The groups are shells around one centre, one inside the other: the same stretched ball of 5 dimensions in 8 sizes.
Some rows, each with its group after it:
[-13  11   8 -18  38   6 -18 -16 -20   2 -19   9 -18   3   5  -4 -30   3
  -3  -2 -42  -7]  J326
[-30  58   4 -24  26   1 -18 -15  14  -3 -13   1 -23 -27  -8  -5 -29  -3
 -33   6 -36  -8]  J34
[-16   5  19  -8  21   5 -20 -15  -9  -4 -25  15  -7  -5  20   5 -25  -2
 -12 -10 -28  -3]  J451
[-22  40  14 -14  -2  12 -26   9  -3 -25 -10  -9   2 -18  37  12 -26  16
 -32  -2 -33  15]  J322
[-25  66   3 -17  11  10 -29  15   0 -23  -7 -21  -8 -27  23   5 -27  18
 -40   0 -40  14]  J322
[-17  31   5   4  46  10 -23  -1 -11   1 -28  -2 -25 -14   1 -10 -28   2
 -17 -17 -47  -5]  J501
[-13   4  16  -1  28  10 -21  -8 -15  -4 -26  10 -11  -2  20   1 -26   3
  -8 -14 -38  -1]  J326
[-17  63 -12  -3  67   8 -29  11 -20   1 -21 -23 -35 -22 -14 -18 -29   9
 -23 -14 -59  -4]  J809
[-17  42  -3  -5  54  13 -20   0 -13   3 -20  -9 -34 -10 -10 -17 -33   7
 -14  -8 -61  -7]  J501
[-25  14  25 -18 -14  16 -12 -15  12 -17 -11  16  -2  -5  33  10 -31   7
 -21   6 -34   4]  J322
[-15  43  -1 -18  34  10 -26   7 -23 -12 -10 -15 -15  -8  13  -2 -30  17
 -17  -1 -49   6]  J809
[-18  24  12  -2  32   3 -24  -7  -7  -3 -27   5 -13 -16  12   0 -23  -1
 -21 -15 -31  -3]  J501
[-23  42  16  -6  -1  11 -29  12   0 -25 -16 -10   3 -24  38  13 -23  14
 -37  -9 -29  16]  J34
[-19  22  14   3  23  16 -20  -1  -3  -8 -24   2 -16 -11  18  -2 -29   6
 -18 -13 -46   1]  J818
[-14  47  -9 -28  50   9 -22   0 -28  -4  -6 -16 -26  -2  -4 -10 -34  16
 -10   6 -58  -1]  J678
[-20  85 -17 -29  49   4 -30  14 -20 -11  -3 -33 -26 -23  -7  -9 -31  20
 -31   6 -55   5]  J818
[-20  29  17  -3  13   3 -29   2  -3 -15 -24   1   0 -23  29  11 -20   3
 -31 -16 -22   7]  J322
[-13  63 -19 -17  81   4 -26   4 -31   8 -15 -23 -41 -12 -26 -22 -33  10
 -13  -5 -64  -9]  J818
[-15  49  -8   4  71   9 -26   6 -20   7 -27 -15 -38 -17 -17 -20 -30   4
 -16 -18 -60  -8]  J326
[-11  50 -12  -6  73   7 -29   8 -32   4 -22 -20 -34 -12 -13 -18 -30  10
 -13 -14 -59  -5]  J451
[-24  40  15 -23  -5   6 -25   0   1 -24  -8  -3   4 -19  34  15 -25  12
 -34   4 -25  12]  J501
[-18  38   0 -13  54   0 -22 -12 -12   6 -22   0 -28 -14 -12 -11 -28  -2
 -16  -7 -42 -11]  J809
[-24  32   6 -28  26  12  -9 -23   4   0  -9   9 -26  -3  -6  -9 -36   3
 -13  12 -51 -11]  J451
[-25  51   2  -3  46   3 -22  -8   6   4 -26  -1 -29 -28 -12 -12 -27  -6
 -29 -12 -42 -11]  J34
[-10  32  -3 -10  53  11 -25   6 -33  -3 -18 -13 -23  -2   4  -9 -30  14
  -7  -9 -56   1]  J818
[-22   1  27 -18 -12  17 -11 -19   7 -15 -12  21  -1   2  34  10 -31   6
 -13   6 -34   3]  J678
[-24  61   0  -5  34  11 -26   9  -1 -10 -17 -17 -22 -27   4  -7 -28  10
 -33  -9 -49   3]  J451
[-23  64 -11 -18  57  10 -18  -5  -4   5 -13 -13 -41 -17 -25 -21 -36   6
 -21   3 -63 -11]  J326
[-16  55  -2 -19  35   0 -33  10 -22 -14 -13 -19  -9 -21  15   4 -23  13
 -29  -6 -34   8]  J809
[-16  64  -6  -8  44   5 -35  20 -23 -14 -16 -28 -16 -25  11  -2 -24  17
 -31 -13 -44  10]  J451
[-19   6  21 -17  10   7 -15 -20  -1  -6 -19  19  -6  -4  21   6 -27  -1
 -13  -1 -29  -3]  J501
[ -9  27   1   6  63   2 -32   5 -31   3 -33  -8 -21 -14   3  -8 -22   2
 -13 -26 -40  -3]  J34
[-10  40  -5 -17  56   0 -30   3 -34  -3 -17 -14 -19  -9   3  -5 -26  10
 -13  -8 -42   0]  J818
[-24  39  12 -20  18  -3 -23 -14   5  -7 -18   6  -9 -23  10   5 -23  -3
 -31  -2 -22  -3]  J678
[-22  73  -6 -16  39   0 -32  11 -10 -11 -13 -23 -17 -32   3  -2 -24  10
 -38  -6 -38   5]  J809
[-26  88 -14 -19  52   3 -27   7  -2  -4 -10 -26 -33 -33 -18 -14 -30   9
 -38   0 -52  -3]  J678
[-22  18  26 -25 -20   4 -23  -8   1 -26 -10   9  15 -12  48  24 -22   9
 -29   4 -13  13]  J34
[-29  87  -9 -26  35   4 -26   5   4 -10  -6 -23 -25 -34  -8  -7 -30  10
 -42   6 -47   1]  J678
[-22  79  -7 -15  34   7 -33  19 -10 -17  -9 -30 -18 -30   8  -2 -27  18
 -39  -4 -46  10]  J326
[-17  35   8 -16  13  13 -25   8 -15 -20 -10 -11  -5  -9  29   6 -28  19
 -21  -1 -42  12]  J322

New rows. What belongs after each?
[-15  68 -12 -18  50   5 -33  17 -27 -11 -10 -30 -21 -19   3  -6 -28  19
 -26  -4 -51   7]  J451
[-13  41  -1  -9  37  14 -28  15 -26 -13 -14 -19 -16  -8  17  -3 -29  20
 -17  -8 -54   9]  J34
[-12  12  10 -21  27   6 -21  -9 -23  -7 -15   4  -8   2  20   4 -28   9
  -7  -1 -37   1]  J818
[-25  47  -1 -23  42   7 -14 -18   3   5 -13   2 -33 -13 -18 -14 -35   0
 -18   6 -51 -14]  J451
[-13  56 -10  -8  59   7 -31  13 -28  -4 -18 -24 -27 -16  -2 -11 -28  14
 -20 -12 -54   2]  J501
[-17  38  11 -20  14  -3 -32   3 -16 -19 -14  -7   5 -20  32  15 -19  10
 -30  -5 -18  11]  J34
[-24  10  27 -11  -4   8 -16 -18  12 -11 -21  20  -1 -12  28  11 -25  -3
 -23  -4 -22   0]  J326
[-18  79 -16 -24  49   9 -31  19 -24 -13  -3 -36 -26 -19  -2  -9 -32  24
 -28   3 -60   8]  J34
[-19  42  -7 -12  70   6 -15 -17  -8  17 -23   1 -46 -10 -33 -25 -35  -5
  -9  -4 -60 -21]  J34
[-19  67 -11  -9  51  16 -26  16 -16  -8 -12 -27 -31 -18  -4 -15 -33  18
 -24  -5 -65   3]  J34
[-14  56  -6 -19  48  -2 -33   8 -26  -8 -15 -20 -16 -19   5  -2 -24  11
 -25  -7 -38   4]  J451
[-26  11  22 -13  10   9  -9 -29  18   0 -22  26 -16  -9   8  -1 -30  -8
 -17   0 -33 -11]  J678
[-18  28   1 -16  55   6 -14 -22  -8  12 -21   8 -35  -5 -20 -17 -33  -5
  -7  -2 -51 -18]  J322
[-21  31  15  -5  22   0 -27  -5  -1  -8 -26   3  -7 -24  18   6 -21  -2
 -29 -14 -23   1]  J322
[-26  44  17 -30 -16   3 -26  -1   6 -28  -5  -3  10 -23  40  21 -23  12
 -40   8 -16  15]  J678
[-25  73  -5 -31  21   7 -25   7  -4 -18   0 -22 -15 -22   9   0 -31  18
 -35  11 -45   8]  J451
[-10  27  -6 -18  65   5 -21 -10 -32   8 -19  -3 -31   2 -13 -15 -32   5
   0  -4 -54 -11]  J34
[-23  31  18 -10  11   0 -25  -8   6 -11 -23   7  -3 -24  22  10 -21  -2
 -32  -9 -19   2]  J818
[-28  64   7 -26   5   2 -27   3   6 -21  -7 -12  -3 -30  21  10 -25  11
 -43   4 -27  10]  J326
[-18  53  -5 -18  38  14 -23   8 -17 -10  -8 -19 -24 -10   4  -8 -33  18
 -19   1 -59   4]  J326
[-24  42   9   5  33  11 -22  -2   7  -3 -27  -1 -24 -25   2  -8 -27  -1
 -29 -16 -44  -4]  J34
[-21  46  12 -27  -7   6 -29  10  -8 -30  -3 -13   9 -18  43  19 -24  20
 -35   5 -25  20]  J34
[-24  29   7 -17  33  11 -10 -23   7   5 -17  12 -30  -8 -10 -12 -35  -3
 -14   4 -50 -14]  J451
[-22  22  18 -27  -9  16 -15 -10   2 -20  -4   6  -2  -2  32  10 -32  14
 -18  12 -39   8]  J818
[-20  28  13 -30   0   9 -20  -7  -8 -19  -5   1  -1  -5  30  11 -29  14
 -20  10 -34   8]  J451
[-16   8  16  -4  34   3 -19 -18  -7   3 -30  16 -16  -8   8  -2 -25  -7
 -12 -14 -31  -9]  J322
[-14  31  -1   1  56  16 -21   1 -19   3 -24  -7 -33  -6  -5 -17 -33   8
  -8 -14 -62  -6]  J818
[-16  53 -11  -6  64  14 -23   7 -21   2 -18 -19 -38 -11 -14 -20 -34  12
 -14  -9 -67  -5]  J322
[-24  13  13 -13  26  17  -5 -26   9   5 -19  20 -29   0  -4 -12 -37  -3
  -7   3 -53 -15]  J34
[-21  61  -7  -9  58   3 -26   0  -8   3 -21 -13 -32 -25 -16 -14 -28   2
 -26  -9 -48  -8]  J501
[-25  37  12  -8  22   4 -21 -10   8  -5 -23   5 -15 -24   8   0 -25  -3
 -30  -8 -30  -4]  J451
[-16   5  18 -23   6  13 -15 -15 -10 -12 -11  12  -5   6  27   7 -31   9
  -7   6 -38   2]  J818
[-24  58   4 -21  22  -2 -29   1  -2 -13 -13 -11  -8 -29  12   6 -23   6
 -37  -2 -27   5]  J451
[-11  23   9   5  37   7 -31  10 -24  -9 -28  -7  -9 -13  23   2 -22   8
 -18 -23 -36   6]  J678
[-21  26   8 -14  40   1 -16 -24   1   8 -24  14 -25 -13  -9  -8 -28  -9
 -16  -4 -36 -15]  J678
[-17  39  -2   7  66   9 -22  -3 -10  10 -32  -4 -38 -17 -18 -21 -30  -3
 -15 -20 -56 -13]  J678
[-26  49   1 -22  38   4 -15 -18   7   4 -15   3 -30 -18 -15 -11 -32  -3
 -23   5 -45 -13]  J326
[-14  50  -9 -13  53  13 -25  10 -27  -5 -12 -21 -28  -7  -1 -12 -33  18
 -13  -4 -62   2]  J818
[-18  43   2   5  48  10 -26   5 -10  -1 -27  -9 -26 -20   0 -11 -27   4
 -22 -19 -50  -3]  J451
[-23  63   2   0  33   5 -32  14  -2 -12 -22 -18 -16 -34  10  -2 -23   7
 -40 -16 -38   6]  J678
[-15  36   4 -25  21   9 -25   4 -22 -17  -7 -11  -7  -5  23   5 -29  18
 -17   4 -42   9]  J322
[-15  22  12 -18  19   5 -25  -4 -17 -12 -15   1  -4  -7  25   8 -25   9
 -16  -4 -31   5]  J501
[-19   6  25 -13  -9  14 -18  -8  -2 -19 -15  12   4  -3  41  14 -27   9
 -17  -1 -30   9]  J818
[-18  19  17 -27   1   7 -20 -10  -8 -17  -9   6   2  -4  32  13 -27  10
 -18   6 -28   7]  J451
[-15  42  -5  -3  67   5 -24  -3 -19   8 -26  -8 -34 -15 -16 -17 -29   1
 -14 -15 -52 -11]  J501
[-25  21  22 -13  -4  12 -17 -11  11 -15 -16  12  -4 -13  27   8 -28   4
 -25  -1 -31   3]  J501
[-12  36  -2   1  66  -2 -30   0 -25   6 -31  -8 -25 -18  -6 -10 -23  -1
 -16 -22 -40  -7]  J678
[-25  45   9 -25  20  -4 -21 -16   6  -6 -15   4 -12 -23   5   4 -25  -3
 -31   3 -24  -5]  J34
[-32  49   9 -25  11  12 -10 -18  23  -6  -8   6 -24 -18  -2  -6 -35   1
 -29  12 -46  -7]  J34
[-13  80 -21 -17  73  -1 -37  19 -35  -4 -13 -37 -29 -24 -12 -13 -27  16
 -27  -9 -53   3]  J34
[-16  77 -23 -18  81   5 -28  10 -28   5 -13 -31 -43 -18 -28 -24 -33  13
 -19  -3 -68  -7]  J678
[-15  45  -6   0  71   4 -26   0 -20   9 -29 -10 -36 -17 -17 -18 -28   0
 -16 -18 -53 -10]  J451
[-22  27   3 -22  44  11  -7 -28   2  11 -15  13 -37  -1 -20 -17 -38  -3
  -6   8 -57 -19]  J34
[-23  71  -4 -11  36   5 -30  12  -5 -11 -14 -22 -20 -31   4  -4 -26  11
 -38  -7 -43   5]  J501
[-24  27  15 -25  15   0 -16 -24   7  -4 -16  15 -11 -14   8   4 -27  -5
 -23   5 -25  -7]  J818
[-27  64  -1 -26  20  11 -20   0   4 -13  -4 -13 -20 -20   4  -4 -33  13
 -31  10 -49   3]  J501
[-16  68 -18  -9  79   2 -29   7 -24   7 -20 -24 -40 -22 -25 -21 -29   7
 -21 -11 -58  -8]  J326
[-26  45  12 -33   1  -1 -22 -11   6 -17  -7   1  -1 -21  21  13 -25   5
 -34  10 -20   4]  J818
[-23  54  -5 -11  54   8 -18  -9   0   7 -19  -6 -38 -19 -21 -19 -33   0
 -21  -4 -56 -13]  J451
